There are 4 nested groupings, the coarsest first. Each group lies inside one group of the grouping before and may be the whole of it. The rows also spread widely along 15 directions, which tell nothing about the answers.
Known rows, each followed by its group in each grouping:
[  1  24   4  -1 -26  -6  -9   6 -11 -14   0  23   6   5  10   1   7  11
  -4 -17  38 -11 -23  21  -8   0  20  18 -10   1  -1 -12  15  15  -1] => Zevu q100 Manot nol
[-18 -19  16 -37   3 -25  15 -24   2  20 -11  -9 -10  -7  42 -13  18 -25
 -18   2  -8   8 -12   7   2   4   7  24 -28  21   7  30 -24  11  35] => Temap q962 kamo riz
[  7   7 -27 -11  -7  13  44  -4  11  22 -18 -23 -17   8   9  11 -33 -28
 -13   5 -16  10  -3   3  -5  27  -7  11  -2  -5  10  35  11   2   9] => Ruf q815 Kune vafon
[ 19  -2   3  32   0   5   7   1  20 -22  46  10  13   3 -25  24 -10  -7
  21  -3 -16  10   9  -6 -41   2  14 -16   2   8  13  21   2 -33   7] => Zevu q363 linu ronem
[ -3   8  -9  14  16   1  12   3 -18 -10  -3 -20  11  -8   4  17  -2  -5
 -16   8 -10  -9  18  15  17  14  -7  -7  -1 -17 -16   6   5   4 -13] => Temap q362 Gibo zal
[ 10 -12   4  21  29  19  23   6 -11   4  -1  13  -5  -7  -9   6  -1  15
 -40   1 -15   8   8  -3  -5  -3  -6   3  15  17  22 -12  14 -17 -30] => Zevu q140 kazir pive
[-27  21  15  -5 -12  12   6  -1  -7 -21  14  10  22 -25  18  -1  -8  -7
 -19  21  10 -12  34 -11  -5 -10  23  10 -14  22 -36  50   7  -8 -15] => Ruf q720 vil mef
[  6   2 -11  -3 -11  22   7   2  16  11   3  -3 -13 -18  -2  10 -44  38
 -25  -7  -6  -9  32  19  -6  -6 -34  -7  11  29  -7   8 -14  -9   4] => Temap q606 zura gomen
[-12  12  -4   6  -7   8   6   0 -18  -3 -13   1  24 -16  27  -7 -10  17
 -32   1  34 -33   1  17   0  -1  -1  11  -1  19  -8  11  -4   5 -21] => Zevu q140 puni senuk
[  2 -29  20   8  16  25  30  -6  -9   6  15 -15  13 -14  -7  -9 -13  39
 -56 -21 -29 -13  29   0 -20 -25 -14  -1   5  23  -5  -1 -15 -25 -13] => Temap q606 zura paz
[  3  32  -9 -15  -6   8 -12  15   8  -1  -7  31   9 -10  16  11 -22  -2
 -25  -3  36 -17 -13  17  -5 -14   4  12   9  22   1   2   2   4 -28] => Temap q965 mok Gomur
[ -1 -23  33  20 -17 -31   7   2  30 -42  -5  49  -8 -18   2   4 -10   4
  -7 -12  -3  13 -20  28  -8  12   7 -17  -7  45  36  21 -16  -5   4] => Zevu q140 kazir nes
[ 17 -27 -15  -3  11   7  38 -12  -4   3  -1 -16  15 -11  10 -17 -46   2
 -22   5  10 -34 -11 -11 -22  37  -8  -6  -6  66  33   1  -9  -7   7] => Zevu q363 voviz Viv
[-35  18 -21  13  24   4 -16   6 -24 -14 -17 -17  46  12  23  19 -32  -7
   0  36  35 -43  -6  25  -1   4  20  -4  10 -18   0   0   4  25 -38] => Zevu q140 puni tuf
[ -9 -28   2 -24  -1  20  18  -4 -19  -2   6 -10  -4 -40  18 -14 -19  17
 -37  14 -18 -13  30 -17  -9  20   1   6 -12  35  -7  30 -11 -17  16] => Ruf q720 zisap peg
[-17   5  20  25 -15  -3  11  -3   4   2 -11  12 -12  -5  10  15  26  11
 -14 -12  -5  23   1  37  -3 -25  -5  18   2 -34   4  30  -4  -4 -12] => Zevu q821 giso Bam
[  1  -1  -1 -23  24  -8  -6   1  -3  -3  20  -1   7   6  10   8  -6 -17
 -17   5  -6 -16  12  -4  -4  -3  21   8 -11  12 -15  -1  -3  12   6] => Zevu q821 vedit vun
[  3   7   8   3 -22  -6  13 -21  -8  17   7 -19  23 -18  28   1  41 -15
   1 -17   8  -5 -20  20 -20  -9   3  29 -18 -44  -3  35 -21  -7  16] => Temap q965 Kupo Sek
[-11 -13  -5 -11 -22  12  12  -2  -8  20 -24 -24 -25 -11  13   8   3  15
 -19 -11 -29  17   8  23  -5  18 -16   9  -3 -22  -4  47 -17 -17  36] => Temap q965 Kupo Pepam
[  8 -14  16  27  14 -10  15  -4  19  -9  10  12   2 -15   5   1   5  20
 -27 -18  -4  -3   1  26  -5 -27 -13  -4   7  10  18 -17 -21  -1 -26] => Ruf q815 Kune Dusi
[ -5  -1  19  23 -17  10  -6   4 -32 -20  23   5  16 -25  -1   8  31  26
  -5 -11  -1  -7  12  12 -19  -7  16  11  -8 -36 -15   9   3 -14  -6] => Zevu q821 giso bila
[-10  32 -11  21   8   5  20   0 -17   0  -6 -20   3  32   2  13   0  -5
  -9   9   4   3  24   9  18  10   4   5  -6  -7 -27   8  34  12  -6] => Zevu q100 Manot vuzip
[-24  13 -24 -19   1   0  -9   5   7  12 -40   5 -12 -13  41  18 -20 -19
 -22  28  20  -7 -15  33  -2   8  -6  14  11  -4  16  49 -18   4  -8] => Zevu q821 vedit vuta
[-16  -6  20 -10   4  -9 -24  10   4 -42  34  10  11   9 -11  13 -32  14
   8   0 -10 -17  25   5  -3  -4  36 -17 -14  13 -24 -16   3  22   6] => Ruf q720 vil zud
[-28  19  -1  36   4  22   7   5 -28   8 -23 -19  -8  28 -13  29   7  14
   7  14 -15  29  21  18  10   6   5   5   8 -49  -9  10  38   0 -13] => Temap q965 Kupo Sek
[ 13  -7 -24  23   5 -14  23 -11  -7  -9   2 -27 -14   4   0   4 -17   5
  14  12 -10  -3  27   5  13  60 -22 -19 -14  37   4   8   5   1  36] => Zevu q821 giso Bam
[ 12  23  -1  33  22   0  30   6 -12  -2  -8   5  -4  37  -3  -7  13   8
 -42 -18  11   7   9   5  13  -1  -6   2   4  39  -5 -12  33  -9 -19] => Zevu q100 Manot nol
[ 32 -13  29  11  -1   0  42 -17  -1   7  38   7  -5 -15 -17  -8  19  25
 -23 -36 -14   4  16  -7   1 -20  -4  19 -23  10  -4 -42   9  11  -3] => Zevu q363 linu ronem
[ 13   8 -23  -1  17 -11 -20   8 -10  -7  14  -5  -2  18   6  14  10 -11
   4  -2   4 -10  -5  10 -10  24  13  -2  -1  -7   2  -4   1  -4  19] => Zevu q821 vedit vuta
[ 18 -22   7  -1  24 -28   9 -13   6   2  28 -13 -12 -18  22  -6  51  -7
 -22 -18 -29   6  12  11   5  -7  -8   7 -17 -12  -6   0 -35  -6  25] => Ruf q815 Kune vafon
[ 12   9   4  -5  -8  -4  26  -8 -26  -7   3   4   9 -31  17  -1  29 -29
 -13   2   3   2 -10 -10   3  28  12  20 -22  -3  -3  24  13  -9   3] => Temap q362 Gibo zal
[ 19  10 -15  -7  18   3   6 -11  -4  17  22 -19  16  24   4   4  -7 -11
   4  -8  11 -17 -12  -1 -22   1   9   8  -4   2   8 -22   6   3  10] => Temap q606 zura gomen
[-13  12  -9  14  -1   7 -23   4   5   9   3  -4 -15  18   0  23  -3  28
   3  -1   3   1  19  32  -9 -16  -7   3  13 -21  -7   2  -3   2   4] => Zevu q821 vedit vun
[-16  18  28   6 -21 -32  11   2  11 -18 -22  29   2   5  23  15  29 -31
 -13 -20   9  18 -35  44  13 -14  25  20 -16 -39   0  33   3  24 -12] => Zevu q140 kazir pive
[ -2   3   0  -2 -12 -12  14   1  -2 -10  -3  -9  -4   9  10   1  -4  -2
  -8 -16  -4  -4  -1  18   6  15  10   3 -17  -6 -10   5   4  18  13] => Ruf q815 Kune vafon
[ 24  21 -19  26 -19  44  21   8  -8  31  22 -26  11 -10  -6  19  28  21
 -36 -37 -20  -2  20  19 -28 -33 -24  21  22 -75 -25  36  -4 -42 -15] => Zevu q140 kazir pive
[ -4 -14  15 -17 -25  -4   3 -27  18   1  21  11  10 -58  25   1 -10   1
   7  13  12 -14  -3   5 -25  -4  -6  13 -17  28  13  28 -38  -5  18] => Temap q362 Gibo zal
[-12  53 -23 -38 -37  13 -27   8 -16   3   9   8 -11 -26  30  10  -2   3
   2  18  36 -15  31   5  17   6  13  29 -19 -16 -52  21  16  23  12] => Ruf q720 zisap peg
[ 21  13  -8  29  18 -25  22 -30   9  32   2  -6   1  27  28 -14  43  -9
  -1 -17  38  -1 -30  20  -5 -10 -17  21  -2  19  32 -19  -6   2   6] => Zevu q140 puni tuf
[ 11  -3   5 -22  47 -24   0  10   8 -12   6  16   4  31  12   0  -4 -21
 -47 -17   0 -13 -15  10   9 -14  21   0  -2  33   3 -32  -2  20 -11] => Zevu q100 Manot vuzip
[  0  -5  -5 -36 -45  23  -5 -18   5  25  10   5  -7 -52  19   7 -17  15
   8   5  15 -11 -13   7 -36   1  -7  29  -6  -6  16  21 -25  -5  25] => Temap q362 Gibo zal
[ 21  24 -24  -8 -17   6  -7  20  14   1   6  11 -14   3   9   5  -8  10
 -35 -27   5  -8  17  17  -6   5 -16  -3   8  27 -21  33  -9 -23  17] => Zevu q140 kazir pive
[ 14  37 -21  43 -12  13  18 -19  -2  25   5 -12   0  13   7   0  10  28
   7  -1  44  -7   7  16  -8  -2 -29  13   7  17   7 -11  17  -6  -3] => Zevu q100 Manot vuzip
[  4  20 -33   3  -5  11  -8  15 -24  -1 -13 -14   4  -4  16  19   6   2
 -14   2  11 -11  -8  26  -1  23  -2   6   9 -43  -5  15   4  -6   0] => Zevu q100 Manot vuzip

New rows. What belongs after each?
[  1  13   2  17 -26  -9  30  -8   7 -13 -15   2  -4 -22  10  11  -8 -11
  -2  -1   3   6  -1  23  12  26 -15  -2 -11   8   2  35   3   1   3] => Temap q362 Gibo zal
[ -5  26 -21  23  -5  19  21  17 -21  -7 -27 -11   7  -5   9  19  -4   0
 -34   4   3  -3   9  25  11  17 -10   2  12 -28 -13  34  18 -11 -26] => Zevu q100 Manot vuzip
[ 11  48 -16  -9 -47  14  17 -12   3  30  -3  -3   0  -5  25   0  12  -8
  -6 -20  39  -6 -12  15 -13  -6 -12  35  -7  -5 -16  39   6  -7  11] => Temap q362 Gibo zal
[ 20  28 -15   3   6  -5 -12   2   5  14  16   1 -14 -20  16  16  41  -4
 -15  -5  -3  12  26  17  13  -9 -23  10   0 -17 -24  16 -15 -15  10] => Temap q965 Kupo Sek
[ -9  -1   4   0 -61   9  43 -11  20   6 -21  -3  -5 -19  18   1 -22 -10
  -6 -15   0   9 -21  20 -30  14  -2  17 -11  -3  15  77  -9 -14  17] => Ruf q815 Kune vafon
[  0   8   2 -11 -10  -5  17   0  -3   0 -21   8 -17  -9   9   9 -10   0
 -21  -8   0   6  -5  21  21  13  -6   9  -8   3   0  -2   9  21  -2] => Temap q362 Gibo zal
[  4  10   7  -4 -17   0 -17   9  19 -11  20  29 -42   4 -10   8   1  26
   1 -11 -11  27  30   6  -1   0   1  -4  -1  25 -12   5   7  -9  27] => Ruf q720 vil mef
[ 22  33 -13  26  17 -22   8   2  10  -2  -1  -1  19  -5  25  19  43 -32
 -23 -21  16  -6 -24  45  11 -21 -17   6  11 -46   1  13 -16  -5 -32] => Temap q362 Gibo zal
[ -2   9 -31  17  12   8 -19  28  -6 -15 -22  -6  21   7  20  10 -16  13
 -33 -14  23 -35 -26  45 -20   0  -3 -13  32 -20  17  10 -17 -15 -34] => Ruf q815 Kune vafon
[  8   8 -11 -16 -18   7   9   0   2   3   4  11  -6 -19   6  24 -17 -23
   9   9   2   3 -17   6 -19  17  11  18  -6 -21  16  22   6   5   5] => Zevu q821 giso bila
[ 15   0  -4  -6  -6   8  24   6  -4   8   0 -11  10   6  11  -4   3  -2
 -39 -38  -3 -15 -19  16 -17 -11   7  17   0 -22  -1   5  -3  -2 -10] => Ruf q815 Kune vafon
[  1   0 -22  -1  22   0  -8  29   7 -31 -13   0   1 -12  -2  30 -50  -3
 -31   9 -19 -16  18  28  17  23 -14 -35  18  12  -6  12 -12  -1 -18] => Temap q362 Gibo zal
[ 37  25 -17  13  26   4  28  -5   6  10  33  -2  13  18 -10   6 -15 -11
 -12  -9  15 -19  11 -10  -2  -7  -6   7  -1  30   0 -35  22  11 -21] => Zevu q821 giso Bam
[ 12  32  -2 -11 -31  32  48 -11  24  31  21 -16  27 -22  19   2 -12 -16
 -44 -25   5 -21  13   4 -28 -51  -9  38  -4 -19 -33  54 -12 -10 -25] => Ruf q815 Kune vafon
[  7  -6   4  -4  26 -25  35 -16  17 -10  15  -7   9  15  -1  10 -36 -36
   3  14 -13  -5  11  -5  18  18  10  -6 -23  39   1 -15   9  36   6] => Zevu q140 puni tuf
[  5  17  -9  36  -1   8   1   2   3 -17   6  11  22 -17   7  12   0  -2
  -1   9  22  -9  -5  13 -23   5  -8 -10  15  18  16  29  -4 -35 -21] => Temap q362 Gibo zal
[ -8  28 -15  -9  -5   3  -3   1  -3  18 -20  -5  -9  18  27   0   6   2
 -28 -13  24  -7  -4  24   1  -7  -9  14   6  10 -12  22  -1  -4   5] => Temap q362 Gibo zal
[ 17  33   6  45 -20 -38  11  -2  16 -30  -9  42   3 -18  15   5  20  -2
   9 -12  53  -2 -28  44  22   8  -9   0 -10  14  22 -13   6  22 -26] => Zevu q363 voviz Viv
[ -2  11   8 -28  -9  16  31  -4  28  21  -4  13  -6  17   3  -2 -55  -4
 -35 -10   3  -1   9  -7 -12 -16   0  14  -4  70  -4  19   8   4  -1] => Temap q965 mok Gomur
[ 27  48 -21  36   0   9  18  -4   1  16  16 -10  42  11  16  -7  21  -1
 -23 -27  47 -32 -10  17 -19 -25 -19  12  13  13  -3   3   3 -22 -33] => Temap q962 kamo riz
[  8  17   6  13  27 -19  19  19  34 -21  -3  24 -16  14  -9  35  -9 -27
 -35  -7 -28  27  14  31  29 -19  -5 -10   8  -6  -9   8   6  12 -28] => Zevu q100 Manot nol
[  4   4  -5   3  13   2  17  -2   9   8  -3   5  17 -10  24   4   3 -16
 -33  -5  15 -12 -19  14 -20 -17   0  13   7   2  18  28 -16 -14 -22] => Zevu q363 linu ronem
[ 12  38  -6  55   8  -6 -13   2   7 -25  35  17 -11  -4 -20  30  23  13
  38  19   6  22  39  11  16   4  -8 -14   5 -15  -8 -21  27  -1 -14] => Ruf q720 vil mef
[  2  11 -21   7  -4  -1   2   9  -3 -17 -16   8  -3  -9   3  22 -30  -3
   4  19  14  -5 -12  21   3  35  -1  -6   4   2  20   1  11  11  -5] => Zevu q100 Manot nol
[-26  -1  35  -1 -11  -1  24  19   5 -41 -21  34  17   4  -7  15 -49  -8
 -38 -10  -7  -2  -5  18   9  -7  34  -3  -8  16  -6  17  22  26 -39] => Zevu q140 puni senuk
[  8  24 -10   4 -15  15 -12   8 -18   7  19  -2  -8  10  -3   7  14  28
  -9 -18   9  -8  25   7  -9  -3   2  14  -2  -8 -29  -2  15  -7  13] => Zevu q821 vedit vun
[ 17 -16 -23 -34  21  -6 -14  13  12   8  -9   9  11  -8  31   8 -10 -19
 -42 -18   8 -27 -48  29 -26  -6   5   8  19 -11  36   6 -41  -6  -5] => Zevu q140 puni senuk
[-24   8  23  13 -27  11   7 -23   8  14  19  -1   5   4   1   6   0  15
  24   6   4  13  14   4 -27 -21   8  19 -12   7  -1  20   5  -3  13] => Temap q962 kamo riz
[ 23  19 -15  11   8 -18   6   3  11 -10  20   0  -6 -22   9  21  18 -13
  -8  -2  -5   1  24  20  22   5 -17  -3  -9 -17 -20  10 -11   4   1] => Zevu q363 linu ronem
[ 15  28   0  17 -15  -4  50 -23  17  22   9 -18  13  12  13  -5   0  -9
 -19 -22  14 -11  12  12   5 -14 -17  18 -16  18 -19  18   6  11  -1] => Zevu q140 kazir pive
[ 11  21 -13  24 -10 -18  17 -19  19  11 -12   8  -4  -5  23   5   9 -18
  17   8  33   8 -23  22  -3  19 -21   6  -3  26  32  20  -4  -8   8] => Temap q965 mok Gomur
[  7 -46  19   2  -3 -25  18  -6 -17  -9 -28  12 -12 -37  16  -3  27   3
 -11 -17 -14  14 -55  33  -1  34  -2   8  -9 -23  62 -15 -17   6   7] => Temap q962 kamo riz
[-14  -1   2  40   0 -15  22 -35  17   7  10 -29  12 -33  29   5  11  10
   4  23   2 -11  39  28  10  -6 -37  -3 -12   9 -10  38 -36  -1   8] => Zevu q140 kazir pive
[ 17   4   0  34  19   7  39  -5  19   7   6   4   7  10  -5   8 -12  -3
 -28  -8  -5   4   8   8  -6 -14 -16  -2  12  27  16   4   5 -12 -26] => Zevu q140 puni senuk
[ -7   4 -10  20  11 -22   8  -4  -7 -22 -20  -2   9 -16  32  -2  10 -19
 -15  16  13  -8  -3  18   9  36 -11 -15  -4  37   9  44 -14 -21   3] => Temap q362 Gibo zal
[ -8  13  -8  10  -1  13  12 -13   4   7  16 -16  15  20  -4   7 -47  14
  11  12  19 -26  21   2 -15  -1   0   2  -4  33  -4  -8  12  17  -3] => Zevu q821 giso Bam
[-15  11 -29  10 -20  29  -4  15 -30   2 -42 -10   4 -26  20  15 -10  14
 -16  16  14  -7  -8  25 -12  36 -12   3  17 -24  11  50   0 -27  -7] => Temap q965 Kupo Sek
[ 13  52 -22   5  10   4  -3  20 -19 -18   4  15  17  10   3  20   4 -30
  -8   8  24  -5  -3   1   7  15  20   4   1  -8 -16   3  38  -3 -27] => Temap q606 zura paz
[ 12  29 -37  28 -11  34  10   4  -6   6  13 -24  34 -41  16  21  -8   5
  -9  11  21 -32  10  22 -21  -5 -22   7  20 -50  -4  32 -11 -22 -35] => Ruf q720 zisap peg
[-17  19  -5  -1  16  20   3 -18  12  34  14  -1   0  18  12  10 -10  -3
   0  29  13   2  19  -8 -21 -32   6  23   5  17   1  13   8  -1  -7] => Zevu q140 kazir nes
[-22  15  27  25  -8  -7  53 -42   6  25  -9   2 -16   7   9  -3   6   1
  14  21  19  26  14  -1  17 -11  -2  31 -29  28   9  -3  31  34  -5] => Zevu q363 linu ronem
[-13   2  23  35 -10 -18   8 -12  -6 -17 -19  26 -16 -25   8   4  21  14
  11  17  12  27   3  19  18  22  -7   0 -13  24  20   6  10   3  -1] => Temap q965 Kupo Sek
[  7   5  -9  -4 -37  25  41 -30   6  35  19 -40   5 -11  10  -4 -12   8
   6 -11  -1 -11  10   0 -29   0 -13  26 -12 -19  -6  31  -5  -4  26] => Ruf q720 vil mef
[  3 -23 -12  32  15   3   5  23 -13 -37  -8  -9  -7   8 -20  14 -27  23
 -10  -3 -30   1  11  16  -2  42   0 -36  12   3  16  -6  10 -13  -3] => Ruf q815 Kune vafon
[ 15  14  -5 -13 -16  -5 -12  -3  12  10   2  11  15 -36  34  -2  10  10
 -26 -22  36 -30 -21  33 -13 -22 -16  17   2   5   4   9 -39  -3  -5] => Temap q965 Kupo Pepam
[  4 -15   0  11 -27 -16  36 -13  25  13 -34  -1 -32  13  14   1  -1  -8
   1 -24  -6  28 -44  37 -15  22 -11   8  -2  -7  50  27  -8   1  25] => Ruf q815 Kune vafon
[  0  -7   6   0 -23 -20  27  -8  12 -11  -9  -2  -8 -22  22  -1  -5  -5
 -21 -14  -7  -2   8  26   7  17 -15   2 -19  21  -7  49 -21   1  22] => Zevu q821 giso Bam
[ -6  -9  20  30  38  -4  13 -14  14   8  13  -6   1  15  -5  15  10   9
 -16  -4 -19  11  13  21  -3 -39 -10  -3  12  -5  11 -17 -10  -1 -22] => Temap q362 Gibo zal
[ 10  13   6 -24 -17   7  34  -8 -13  32 -17  22 -35 -27  17  -2  32 -19
 -25   0  -4  39 -12  -9  10  12  -3  45 -15  -1  13  15  25  -1   6] => Temap q962 kamo riz
[  1 -19 -19 -10   3   4  -6  -8  -4   3  16 -23   4 -13  12   0 -28  22
   1   9   2 -30  14   7 -16  21  -7  -7  -7  20   3  -1 -24   2  27] => Zevu q363 voviz Viv
[  3  13  -2  28   8 -13   2  -1  13 -22  26  -2   6  22   1   8   2  -8
  10  -1   0   2  19   7  -8   6  10 -16  -5  21  -8  19   4 -14  11] => Ruf q720 zisap peg
[  8  -2  -8   2 -10 -21   3  -9  13 -10  15 -16   9 -12  23   6   7  -9
   6 -12   2 -15  -7  30  -5   9  -2  -1 -13 -21   1  18 -27   6  21] => Ruf q720 zisap peg
[-21  11  18  21  -3 -23  -5  -2  -2 -35  16  -1  29  -5  17  10  17 -11
   3   0   6 -12   8  24   2 -12  25  -3 -17 -23 -25  19  -8  13 -12] => Ruf q815 Kune Dusi
[-25 -29  24 -32 -12 -17   6 -22  11  -9   7 -11  29 -17  36 -12 -23  -6
  -9  -4   9 -38 -20  17 -24 -12  23  11 -23  11   7  23 -41  21  15] => Ruf q720 vil zud
[ 13  -6 -11   8  27   2  41 -15 -18   7  -3  -8   9 -40  14   8   1 -24
 -12  33   3  -6  -5  -6  12  25  -6  16 -10  -9  26  -9   9  13 -27] => Zevu q363 voviz Viv
[  4   0 -20 -25  26  20  -5  -9 -22  33  31 -44  -8  24   0   4   6   3
  -2   8 -27  -1  42 -26 -10  10   6  10 -11   4 -31  -1   5 -12  45] => Temap q965 Kupo Pepam
[ 37   6 -20  26  12   3  34   2  -7   1   1 -11  -1   6  -2  -6   8   2
 -31 -23  -4   0   1   3  -7  29 -25 -11   7  33  13   9   7 -37   5] => Temap q606 zura paz
[-22  31 -13   9 -23  10  -1  10 -19 -15  -6 -12  -2  16   4  14 -12   1
  11  13   6   2  25   6   4  25  20   2 -13 -13 -32  30  32   7   8] => Ruf q815 Kune vafon
[ 16  24  -8  12  -3 -32   0  -5  18  -7   5   5   3  16  17   5  10  -9
  11 -22  33 -13 -27  37   8  -3   2   6  -9  -8   9 -30  -3  34  -3] => Ruf q815 Kune vafon
[  2   4   3   4   4  -9  24  -5  -6  -9   5  -2  -3  -6   7  -2  -6   4
 -17   1   1  -6  25  -1  17  15   0   1 -21  31 -16   2  10  13   5] => Zevu q363 linu ronem
[ 22  28 -11  64 -31  -2  56 -32  11  21  -1 -22  12  -5   6   1   7  15
  15 -14  34  -6   1  31   5   6 -44  12  -5  -1  12   3   9   7  -8] => Zevu q140 puni tuf
[ 21   8 -23  -2  13  -4 -10   7   4 -19  13  19  -2 -73  17  20  -7  -3
 -15  32   3 -10  24  10  14  22 -29 -11   4  17   3  11 -23 -14 -11] => Temap q606 zura paz
[ -2  14  -2   9 -13  -4  24 -16  13   8   1  -9  12 -17  23   2 -12   4
 -16  -2  18 -19  14  24   8  -9 -20  10  -9  12 -12  18 -15  15  -5] => Zevu q140 puni senuk
[ 28  12   6   8 -51   5  28  11  14  -9  -6  13  -1 -19  -7   9  -9   9
 -23 -52  -2   4 -18  31 -10   8 -13   5  -4  -9   0  28  -3 -11   4] => Temap q965 Kupo Pepam
[ -6   1  13  14 -23   1  15 -11  -1  -4   3   5   3   7   4   3   7  -1
  14  -8   8   9 -22  10 -24   5  20  13  -7 -15  20  16  12  -4   7] => Ruf q720 vil zud
[  7 -20  11  31   5 -24  31 -20  30 -12   6 -10  29   4   7  12 -13 -17
   6 -12   1 -12 -38  37 -25  -6  -2  -7  -1  -7  42   6 -27   5  -6] => Zevu q100 Manot nol
[-13  -1  -5 -21 -18  -1 -17   9  11  -4 -14  12  -8  -4  10  12 -40  13
  -2  -1  10  -9 -12  28  -9  10   1  -2   2  19  15   3 -10  14  10] => Temap q962 kamo riz
[-28 -22  -3  -2 -29   0   9   7 -19 -14 -51 -15 -25 -19  10  15 -25  16
  -3   9 -25  15   1  33  13  59  -8 -12  -8 -12   9  47  -5   1  33] => Temap q965 Kupo Pepam
[ 37  22   2  24 -14 -20  23  -5  18 -22  28  24   1  -9  -7  13  15 -22
  12 -12   8  13  -7   6   0  19   1   0 -16  15   7   2  14  -3   8] => Zevu q100 Manot vuzip
[  1  17   9  -6  22 -32  12   2   5  -3 -30  26 -20  25  27 -14  17 -12
 -49 -21  22   5 -16  22  32  -2  -4   5  -5  59   4  -8   6  14  -8] => Temap q362 Gibo zal
[-25  11  16  19 -26  15   3 -32 -29  32  11 -19  11  -5  22 -18  42  39
  12   0  29  -4  12   4 -22 -20  -2  35 -16  -3  -7   6   4  -8  15] => Temap q962 kamo riz
